The same things were measured in two ways. Each way mixes the same 9 hidden numbers, adds some noise and spreads widely along 6 directions of its own, which tell nothing about the thing.
Some things both ways: the first way, then the second way.
0.322	0.117	1.483	0.099	-0.385	-0.340	0.501	0.823	-1.576	0.686	-0.910	-1.165	-1.015	0.439	0.676	0.208	-0.260	0.156	-1.300	-0.382	-2.297	-0.326
1.279	-0.598	0.801	1.750	-0.579	2.745	-2.016	-1.195	-1.153	0.233	-0.372	-0.180	-2.674	-2.589	-2.047	0.953

-0.265	-2.388	1.467	-1.336	-0.137	-0.490	0.606	0.883	1.542	0.274	-0.349	0.258	-0.865	-0.626	-1.065	1.743	-0.573	0.925	-0.038	1.271	-2.501	-0.796
1.596	1.288	-1.376	-0.324	-0.864	-0.172	0.316	-0.433	0.004	0.628	-0.074	1.112	0.345	2.580	1.195	0.958

0.815	-0.218	0.531	-2.385	1.665	-2.503	-1.423	2.167	-0.028	-1.095	-0.347	0.287	-0.275	-0.446	-1.183	-0.998	0.864	0.417	0.061	0.621	0.132	-0.794
1.633	-0.482	-0.976	0.303	-0.160	-0.369	1.343	-0.248	-0.603	-1.585	0.909	0.293	2.258	2.456	-1.111	-0.241

2.110	-3.649	-1.169	-0.458	-1.512	1.557	-0.583	1.647	-3.532	0.508	1.066	-0.991	4.443	0.398	-0.706	-1.126	-1.262	0.596	-1.487	-1.646	-1.900	3.890
0.809	2.524	-2.523	-3.007	-0.338	-2.106	3.805	2.644	2.409	2.083	-0.083	-0.913	1.349	3.701	0.975	-0.545

0.996	1.182	0.178	-0.657	-0.032	-0.166	-0.203	-1.899	-0.958	-2.460	-1.509	0.005	-0.907	-0.390	0.461	-0.345	-2.161	-0.838	0.672	0.407	-0.662	-0.694
-0.007	-1.189	-0.714	0.315	-0.878	0.329	-3.980	-2.185	-0.298	0.346	-2.782	0.381	1.245	-1.657	2.426	0.557

0.420	-0.912	2.535	1.702	-1.357	2.922	-2.030	-2.247	-0.589	-0.224	-0.239	0.740	2.442	0.059	0.562	-0.593	-0.331	0.295	1.148	-0.981	-3.960	-0.406
1.756	-3.110	-0.174	1.957	-0.033	0.668	-2.677	2.198	-2.189	-0.153	-0.395	0.470	0.097	-0.733	-2.016	-2.659

0.878	-0.100	2.238	-1.639	0.400	-3.172	-0.293	-0.151	-0.435	-0.238	-1.674	0.776	-2.008	-0.052	1.394	-0.711	0.790	-0.094	-0.463	1.978	-1.843	-0.512
1.334	-0.398	-0.514	0.370	0.973	-0.131	2.771	0.535	0.267	0.591	-0.578	-0.072	-1.987	1.220	-1.382	0.855

0.275	2.983	0.424	-1.289	0.393	2.649	1.082	1.691	1.620	-0.355	0.119	2.186	0.915	-0.554	0.493	0.814	-0.820	0.273	1.421	-3.559	1.170	-4.368
-0.008	-0.569	-0.451	2.759	-0.336	2.339	-2.151	1.164	-1.329	1.136	5.207	1.285	2.111	0.294	2.527	-1.654

1.333	3.016	2.037	-1.621	-1.319	0.186	-0.359	0.437	0.048	1.424	-0.703	0.144	-0.154	-0.765	1.290	-0.757	1.376	1.527	-1.825	-0.098	0.198	-1.709
0.687	-1.677	1.909	0.758	-1.062	1.543	-1.544	1.577	0.336	0.034	1.618	0.227	-3.338	-2.753	-0.586	1.332

1.639	1.729	1.522	-3.259	-0.773	-2.009	-0.411	1.376	0.594	0.071	-1.074	0.785	-2.300	0.897	-2.998	-2.449	1.068	2.414	-0.232	-2.142	-3.156	2.517
-1.310	0.398	-1.406	-2.822	2.394	-2.169	-0.177	2.657	1.957	-0.119	2.684	1.095	1.444	1.678	2.536	0.429

0.942	0.856	-1.128	-1.243	1.283	-1.097	0.200	-0.135	-0.713	-1.495	-0.508	0.664	1.183	0.228	1.334	-0.489	-1.484	-1.272	-1.589	0.601	1.146	-1.744
0.268	1.363	0.033	1.969	-1.315	1.763	0.002	-3.341	1.241	0.153	3.343	0.230	-0.159	0.771	2.408	1.173

0.143	-1.001	0.557	-1.403	1.447	0.274	-0.693	1.794	-0.378	-0.952	-1.988	-0.196	0.989	0.294	2.939	1.805	-0.596	0.223	1.448	1.163	-2.976	0.717
-0.052	0.370	-2.933	-1.892	-0.458	-2.653	0.840	1.973	0.379	1.286	0.695	-1.962	2.938	1.697	0.322	-1.476

0.226	-1.947	0.421	-1.209	0.536	-0.714	-0.627	3.069	-1.506	1.317	1.285	-0.146	0.101	1.532	-1.603	-0.463	0.038	0.023	-1.150	0.110	-1.100	0.077
-0.329	-1.204	1.738	0.848	-1.984	-0.725	-4.652	-0.039	-0.949	1.199	2.673	3.205	2.040	-0.742	4.568	-1.307

2.266	2.167	1.782	-2.494	-2.794	2.631	-0.866	0.989	-0.413	0.903	-0.505	-0.379	0.526	0.186	-0.077	-1.129	1.743	3.926	0.011	-1.601	-2.684	2.842
0.020	0.206	0.902	-0.164	0.019	0.953	0.337	1.264	-0.498	0.104	2.498	-0.034	-0.583	-0.318	-0.746	0.441

0.250	-1.491	2.278	-0.139	-1.250	0.024	0.746	1.105	-0.674	2.073	1.915	1.625	0.574	2.394	-0.547	-1.215	2.105	1.122	-2.079	-0.302	-3.408	0.183
-0.816	-0.158	0.708	0.807	-2.608	0.741	-1.321	2.798	-0.300	-0.268	0.333	-0.071	-0.344	-0.668	-0.126	-1.870

1.826	0.687	0.174	-0.645	-0.901	0.829	-1.834	-1.007	-2.048	-1.545	1.246	0.863	1.738	1.898	-1.450	-4.134	1.744	1.540	-0.421	-0.795	-2.060	1.896
1.282	-1.802	1.418	1.785	-0.080	0.555	-0.203	0.178	-2.111	-1.819	0.687	-0.813	-0.140	2.009	-1.713	-2.482

1.673	3.086	-0.136	-4.598	0.365	-0.333	-0.826	4.026	-0.454	0.498	-2.062	0.448	-0.580	0.821	-0.303	-0.851	-0.037	2.019	0.905	-2.197	-1.481	2.052
0.451	-1.845	-2.846	0.675	-1.256	-0.880	-0.025	-1.157	-0.515	-1.638	-0.932	-2.130	3.191	0.316	-0.336	0.528

2.053	0.795	0.292	-1.956	-0.772	1.212	-2.107	0.291	-1.016	-0.577	-0.714	-0.202	-0.035	0.668	0.652	-2.046	0.810	1.900	0.072	-0.326	-2.083	1.805
-1.184	-0.747	1.459	-2.092	1.739	-0.883	0.181	0.497	1.271	-0.997	-0.330	-1.792	-1.642	-1.206	-0.847	0.487

-0.974	-3.381	1.654	0.551	2.307	-2.474	0.331	1.525	0.696	0.005	0.655	1.092	-0.256	0.288	1.018	1.001	0.704	-1.487	-1.003	1.582	-0.975	-3.546
0.557	1.362	0.107	0.421	-0.388	1.386	-0.325	-0.855	-0.935	-0.032	1.985	0.395	-0.144	0.848	0.473	0.387

0.812	1.127	0.772	-1.769	0.910	-1.591	-0.130	-0.932	0.472	-0.824	-1.880	1.067	0.291	0.578	3.572	0.216	-0.478	-0.304	-1.555	2.083	-1.704	-0.168
1.924	0.769	-1.858	2.544	-3.040	0.472	0.005	-3.340	-1.056	0.959	1.797	-1.289	0.854	2.881	3.109	0.538

0.893	0.427	0.046	-1.933	0.234	-0.188	0.261	1.533	-1.962	-1.440	-0.622	-0.471	0.690	-0.099	0.903	0.686	-0.632	0.365	0.945	1.025	-0.045	0.734
1.853	0.303	-0.904	1.245	0.084	0.544	0.768	-4.734	-0.587	0.142	-0.601	-0.942	-2.429	-0.168	-0.952	3.710

1.716	1.759	0.193	-2.248	-0.880	-0.918	0.434	1.967	-1.079	0.836	-1.444	-1.396	-1.483	-0.328	-0.502	-0.152	-1.889	0.414	-1.969	-1.960	-0.283	1.141
0.805	0.510	-1.514	0.041	-1.533	0.859	-0.761	1.107	2.137	1.517	-0.267	0.792	1.263	-0.618	0.834	-0.561

1.530	2.245	-0.469	-4.725	-0.160	-0.497	1.280	4.440	-1.595	0.442	-0.420	-0.592	-1.878	0.679	1.116	-0.151	1.879	2.620	-0.200	1.543	1.237	0.318
0.917	-2.185	1.798	-0.376	-3.285	-1.688	0.051	2.356	-1.287	1.684	-2.207	-1.396	0.581	-0.004	0.366	-1.105

1.054	0.293	0.720	-1.142	0.134	-0.908	0.496	1.335	-0.031	0.533	-1.532	-0.038	0.120	-1.372	-0.673	-1.101	1.088	1.088	-0.563	-0.545	-0.959	-2.363
1.004	1.108	0.195	0.605	-0.537	2.529	1.760	-1.101	-2.770	-1.878	1.101	-0.099	0.681	2.207	-0.212	2.713

0.675	-1.503	1.411	1.711	0.115	-0.338	-1.646	-4.112	0.054	-1.133	-1.993	0.640	0.557	0.288	1.484	-1.809	-0.723	-0.863	-0.918	0.844	-4.849	-0.776
0.373	0.846	0.180	0.567	3.107	1.481	3.968	2.542	1.916	-0.706	2.557	-0.356	-2.086	2.258	-3.361	-2.259

0.007	0.501	1.686	-3.120	0.447	-0.985	0.326	3.183	1.760	1.112	0.482	2.115	-3.607	1.856	0.022	0.598	0.456	0.685	0.291	-0.409	-1.083	-1.390
-4.335	0.678	0.008	-1.758	-0.081	-0.448	-1.694	0.483	3.624	-0.699	-0.514	0.035	0.280	-3.586	1.479	0.093

0.509	-1.322	-0.824	-0.878	1.967	0.270	-0.590	-0.076	1.217	-3.508	-1.089	0.004	0.684	-1.020	0.709	0.680	-0.708	0.343	1.483	0.449	-1.011	-1.033
0.672	1.853	-0.311	-1.869	2.786	-0.372	-0.779	-3.264	-0.972	0.391	4.047	-0.450	0.644	2.748	3.153	2.312

0.420	-0.937	1.078	-1.038	1.240	-0.802	-0.446	-0.202	1.118	-0.471	-3.023	-0.103	-0.659	-1.215	2.573	0.289	1.411	1.308	0.445	2.719	-3.296	-2.086
-0.490	-1.649	2.939	-0.110	-0.102	1.700	-1.127	0.023	-1.963	-1.497	1.321	-0.733	0.095	-2.233	-1.199	1.914

Other things, the second way, with their names:
(90): -1.218	0.694	0.144	-1.512	-1.502	-0.685	-2.526	-2.255	-0.871	-0.276	-1.349	1.121	1.543	-0.768	3.486	2.672
(577): -2.008	1.460	-1.690	-1.377	-1.365	-1.426	0.931	1.130	2.143	-1.365	0.316	-0.164	2.113	0.484	0.038	-0.364
(173): 1.801	1.048	-0.766	3.902	-1.101	3.716	-1.581	-6.137	-2.424	-1.783	0.276	-0.053	-0.980	0.489	0.059	1.655
(503): 1.575	-1.210	-0.893	1.000	-1.987	0.679	1.150	0.980	-0.531	-0.929	-0.570	-0.033	1.314	0.018	-2.319	0.881
(313): 2.531	-4.080	1.115	0.907	-1.411	-1.628	-3.124	3.119	-0.579	-1.015	0.784	1.608	-1.689	-0.751	-1.433	-1.828
(171): 2.523	-3.109	0.542	2.686	-0.841	0.063	-2.845	1.127	-1.115	1.878	1.619	0.578	-1.587	-0.048	0.834	-1.678
(202): 0.025	0.184	-0.640	-1.592	-1.265	-0.141	1.044	4.752	2.972	0.412	-0.084	-1.615	1.571	-0.559	-3.294	-3.355
(43): -0.086	0.127	0.476	0.629	-1.486	1.027	0.495	2.191	2.096	0.146	1.165	-0.614	0.044	-0.420	-1.087	-2.416
(57): -0.655	-0.530	-1.362	0.726	0.164	-0.642	-2.173	0.967	0.421	1.215	1.953	0.138	-0.226	1.734	4.901	-1.236
(499): 2.312	-1.403	1.050	0.888	1.247	0.399	0.216	-1.604	-1.318	-0.291	1.859	0.614	-3.909	-0.038	-0.764	3.400
(483): 4.123	-0.302	1.297	1.865	-1.338	1.125	0.736	-2.184	-1.971	2.508	-0.657	-0.179	-2.887	1.489	-0.257	1.602
(491): 0.343	-0.348	-1.878	1.016	-0.240	0.151	-0.070	-1.275	-0.141	0.105	0.072	0.216	2.129	0.093	-0.090	0.262
(286): 2.676	0.602	-1.929	-1.416	-0.302	-0.929	1.682	-0.698	0.370	1.332	0.162	-0.571	-0.933	1.026	-0.397	3.445
(111): -3.338	1.660	-0.263	-1.691	0.739	1.615	0.405	2.953	3.999	-2.855	2.284	0.711	0.145	-3.438	-3.298	0.758
(412): -2.076	0.184	0.616	1.849	-2.946	1.931	-1.298	-2.047	1.679	-1.135	0.893	0.730	0.938	-1.764	2.776	2.167
(69): 1.521	-0.912	-0.042	0.263	-0.230	-0.053	0.477	-1.564	0.661	0.928	-2.180	-1.082	-3.268	-0.943	-1.172	2.806
(293): -1.051	0.154	-1.323	-1.884	1.352	-1.495	-0.047	5.693	2.627	0.953	3.495	2.147	2.349	0.809	0.768	-2.769
(464): 0.706	1.283	-2.874	-0.962	1.008	-0.741	-1.529	-3.304	-0.334	2.209	-0.975	-0.320	-1.286	0.163	3.470	3.473
(576): 0.564	-0.945	-1.604	-2.385	-0.989	-1.483	-3.383	-0.250	-0.567	-1.148	-1.801	-4.365	0.422	-0.167	0.107	-0.337
(409): -1.945	-1.547	1.332	0.104	-2.068	0.078	-0.911	2.746	0.762	-2.495	-0.028	-0.423	3.018	-0.902	-1.219	-2.809
(488): 2.176	-1.173	0.208	-0.205	-1.270	-1.649	-0.156	-2.917	-2.076	1.941	-1.775	-1.380	1.650	3.059	4.191	1.150
(198): 1.910	-0.170	-0.036	1.247	-0.414	1.079	1.268	-0.890	-0.110	0.017	0.159	0.585	-0.299	1.243	-0.947	0.659
(270): 0.134	4.246	-2.370	0.967	0.602	2.579	3.062	-3.429	0.526	-0.281	4.159	1.708	1.011	2.269	0.958	3.519
(221): 1.322	0.107	-0.756	0.125	-0.594	-0.452	-1.075	-1.393	-2.315	1.303	0.920	0.513	0.757	1.566	2.498	1.496
(219): 0.598	1.186	0.615	-1.436	-1.618	2.274	0.143	-0.106	0.838	0.257	-1.057	-1.242	0.906	-0.935	0.005	1.997
(262): -0.239	0.604	-1.596	-0.645	2.435	-1.599	3.776	-0.773	3.749	-0.686	1.862	-0.580	-3.968	-0.183	-2.378	2.613
(394): 0.064	4.166	-4.014	0.967	-2.068	1.817	4.965	-0.102	3.443	-1.045	-0.199	-1.867	1.569	3.316	-1.936	-1.787
(181): 0.512	1.402	-0.919	-0.854	0.608	-0.158	0.364	-1.202	-0.414	1.302	-0.298	-0.751	-1.709	0.887	1.217	1.202
(498): 0.012	0.519	-3.025	-0.571	-0.459	-1.992	2.552	5.410	2.746	1.352	2.717	0.084	3.460	3.336	0.563	-5.096
(299): -0.891	0.071	1.531	-1.892	-0.916	-0.984	-0.343	0.140	-0.207	-0.089	-0.422	0.696	1.693	-0.082	1.979	1.272
(362): 0.538	-2.129	1.600	0.025	-1.497	0.840	-4.791	0.696	-0.073	1.069	0.868	2.064	-0.780	-4.154	1.378	2.059
(41): -0.623	-1.265	-0.105	-1.829	0.183	-1.292	-3.266	-0.012	-0.456	0.422	-2.784	-2.500	-2.878	-2.441	0.254	0.867
(68): 0.799	0.419	-1.816	0.314	-1.815	0.126	2.353	1.398	-0.097	-2.071	-0.073	-2.055	1.001	2.449	-1.721	-1.033
(436): 3.181	-2.111	0.033	2.180	-0.559	-0.032	-1.048	-4.592	-3.115	-1.629	-0.024	-0.869	-3.611	0.791	-0.171	4.374
(597): 0.456	-1.489	1.006	0.146	-0.842	0.315	-0.043	3.374	1.892	0.573	0.676	0.204	1.280	-1.336	-2.205	-3.199
(31): 0.168	-0.018	-0.850	-0.995	-1.025	-0.114	1.257	0.660	-0.278	-0.766	-0.750	-2.507	1.186	0.385	-1.391	0.412
(25): 2.868	0.197	1.401	4.481	-1.955	4.428	2.082	-0.440	-0.084	1.686	2.550	4.186	1.612	-0.482	-2.397	-0.305
(460): -1.695	-1.270	1.461	1.223	-1.682	-0.196	-0.987	0.302	1.024	-2.400	1.318	1.195	-0.977	-1.359	0.049	0.759
(4): -0.812	-0.430	-1.003	-0.085	-0.748	-0.268	0.570	0.582	1.369	1.228	-3.255	-1.561	0.081	-1.446	-0.669	-1.175
(187): 1.364	1.341	1.921	1.953	-0.815	1.969	2.976	-0.635	-1.030	1.140	1.317	0.392	-1.698	2.255	-0.414	-0.652
(374): 1.077	-1.151	0.764	0.123	-0.273	-0.785	-1.487	1.040	-0.225	1.489	2.391	1.275	-0.989	-0.832	0.104	0.570
(100): 1.415	3.301	-2.324	-1.952	1.994	1.762	2.424	0.368	1.479	0.046	2.645	-1.127	0.373	1.709	-2.064	0.659
(244): 0.089	0.320	-1.429	-2.790	3.265	-2.190	0.418	1.093	1.536	1.897	0.044	-0.463	-0.993	1.886	2.190	-0.122
(9): 2.310	-1.506	0.635	3.005	-0.176	1.656	-2.663	-2.988	-4.124	0.535	2.646	1.322	0.185	0.444	1.668	1.437
(159): -2.541	2.261	0.320	1.494	-1.512	2.413	2.703	-0.060	1.173	-1.588	2.544	2.326	3.907	0.188	0.473	-0.291
(605): 0.713	1.390	0.996	0.661	-3.055	0.627	2.855	-1.330	-1.007	-0.395	-0.937	-1.841	1.701	2.739	-0.701	-1.333
(327): 0.240	-2.676	1.831	-0.167	-2.926	2.120	-1.569	3.028	-1.860	-1.862	-3.734	-1.596	3.051	-1.930	-2.841	-1.217
(532): -1.679	0.007	0.796	1.906	2.421	2.736	2.682	3.309	0.060	-0.662	3.678	2.340	0.398	-0.999	-3.063	-1.117
(560): -2.578	1.053	-2.117	-0.605	-1.058	2.242	-1.329	-2.318	-0.145	-2.286	-2.550	-1.983	3.201	-2.673	0.211	2.610
(149): -0.614	0.602	0.852	-1.290	-1.181	-0.409	3.154	1.489	2.909	-0.855	-0.473	-0.780	-0.107	0.458	-1.489	0.268
(420): -1.815	0.462	-1.318	-2.175	1.750	-1.443	3.242	3.672	4.653	-1.353	0.862	-0.750	-1.425	-0.947	-3.823	-0.618

Some of these things the first way, each followed by its name:
1.317	0.929	1.384	-2.603	-0.098	0.310	-0.270	-0.313	1.623	-1.807	-0.738	1.784	0.193	-0.618	2.409	0.079	1.793	2.191	1.055	1.330	-1.133	-0.192
(31)
0.820	2.938	-0.518	-0.717	-0.284	0.694	-2.755	3.052	-4.874	1.528	-0.027	-3.703	2.180	0.017	-3.027	-2.336	-0.516	0.315	-1.701	-1.226	1.550	-0.094
(313)
0.903	2.506	-1.958	-1.700	0.204	-0.596	1.680	-0.815	-2.057	-0.817	-2.705	-0.126	0.736	0.078	0.455	-0.885	-2.483	-0.696	-1.105	0.818	-0.517	-1.577
(412)
0.477	1.374	1.485	0.843	-0.576	1.130	-0.597	-2.720	-0.725	-1.963	-0.601	0.177	2.070	-1.259	0.260	-0.484	-0.125	0.094	0.834	0.460	-0.667	-2.122
(111)
1.214	1.718	0.036	-2.770	-0.867	0.011	1.504	0.453	-1.307	-1.431	-0.966	-0.138	-0.614	-0.209	0.510	0.501	-0.549	1.306	0.682	1.325	-0.008	0.539
(69)
0.302	-1.910	0.229	-1.891	0.495	0.517	0.948	2.421	1.578	-0.407	0.962	0.640	-0.126	0.484	0.369	1.444	0.410	1.443	-0.344	0.020	-1.155	-0.335
(202)
0.194	-0.124	1.898	-2.420	0.757	-2.338	1.414	3.946	0.370	0.485	-0.086	1.071	-2.946	0.539	0.098	1.442	-0.330	-0.298	0.288	-1.133	-0.557	-0.589
(464)
0.682	0.975	0.664	-0.579	-0.309	1.004	-1.540	-1.565	-1.886	-1.260	-1.238	-0.098	3.507	-0.675	0.793	-0.723	0.212	0.792	0.775	2.049	-1.260	-0.422
(436)
0.646	1.571	0.542	-1.382	1.341	-3.684	-0.020	-0.106	-2.527	-2.416	-0.550	0.281	-0.271	0.977	0.275	-1.644	0.807	-0.787	-0.412	2.362	0.254	-0.106
(577)
0.476	0.545	0.875	0.400	2.322	-3.216	-1.324	-2.696	-0.520	-3.102	-3.369	-0.520	-2.278	-1.133	2.865	-0.345	-1.827	-2.603	0.183	2.311	-0.738	-2.840
(244)
1.124	3.566	1.464	-0.881	0.365	-3.362	0.726	-1.844	-0.415	-1.521	0.191	3.115	-1.685	1.938	0.215	-3.345	0.519	-1.391	-1.720	-1.239	-0.028	-1.723
(57)
0.027	-2.812	-0.426	-4.330	2.873	-3.542	1.664	2.512	3.275	-1.974	-0.490	2.806	-3.013	0.259	1.667	1.673	0.786	0.433	0.945	3.557	-0.323	-2.253
(488)
2.273	3.629	-0.923	-2.010	-0.732	-1.633	0.711	0.993	-4.784	-1.663	-0.935	-1.486	1.774	-0.519	-1.412	-2.842	0.230	0.767	-0.720	-0.646	1.549	1.613
(503)
0.168	0.190	-0.463	-0.586	0.588	1.343	-0.343	2.068	-2.059	0.433	-3.165	-2.772	0.617	-1.212	1.100	1.618	-2.324	-0.083	0.868	0.318	-2.018	-0.949
(221)
0.501	-0.806	0.253	-2.564	-0.247	0.247	1.545	2.539	0.288	-0.070	-0.067	-0.563	-1.040	-0.834	1.017	2.038	0.107	1.491	-0.184	1.762	0.406	-1.018
(483)
0.428	-0.199	-1.023	0.221	1.249	2.271	-0.410	0.255	-0.498	-2.796	0.960	0.351	3.066	0.400	1.276	-0.057	-0.083	0.189	0.592	-0.725	-0.131	-0.948
(576)
1.323	-0.522	-0.300	-0.265	-1.072	1.603	-1.156	-0.430	-3.491	-0.713	-1.282	-1.935	2.166	-0.805	-0.238	-0.641	-1.354	0.456	0.501	0.855	-1.624	1.150
(90)
0.637	0.431	0.537	0.158	-0.888	1.112	0.049	-1.049	-1.740	-0.573	-1.918	-1.938	1.725	-1.966	0.981	0.945	-1.615	0.151	-0.212	1.231	-0.832	-1.172
(362)
0.461	-1.160	-1.405	-3.634	0.248	3.929	-0.043	3.774	1.537	0.096	0.680	0.096	0.479	-0.261	1.441	2.422	0.187	2.742	1.399	1.501	0.541	-1.611
(605)
-0.166	0.276	1.075	0.036	0.030	1.330	0.703	-0.110	-1.149	-1.070	-0.353	0.081	-0.017	0.885	1.618	0.708	-0.119	0.163	1.045	0.816	-2.039	-1.125
(41)
1.226	0.580	0.516	-0.526	0.190	-1.908	-0.067	-1.287	-0.867	-0.511	-1.129	0.399	0.143	0.818	1.569	-1.050	-1.417	-1.100	-2.788	-0.121	-1.423	0.449
(394)
0.887	-1.116	-0.573	-1.608	1.116	-2.454	-0.321	-0.583	-1.098	-1.009	-1.961	-0.531	-0.120	-0.316	1.617	-0.630	-0.228	-0.091	-1.468	3.733	-1.308	-0.423
(149)
0.748	0.242	-0.510	-1.059	1.667	-1.387	-1.757	4.613	-2.605	2.427	-1.280	-1.547	0.442	1.115	-0.092	-1.090	-2.077	-1.624	-2.482	-2.799	-0.811	-0.128
(498)
1.470	4.082	2.960	-0.422	-1.286	0.048	-1.077	-1.802	-1.307	-0.246	-3.444	-0.007	-1.602	-0.940	1.194	-1.822	0.383	0.696	1.285	-0.789	-2.553	-1.130
(532)
0.874	1.258	0.878	-0.602	-0.145	-0.951	-0.077	-0.746	-2.655	-2.104	-0.806	-0.980	1.070	-0.316	0.980	-0.489	0.472	0.352	0.233	2.210	-0.096	0.406
(374)
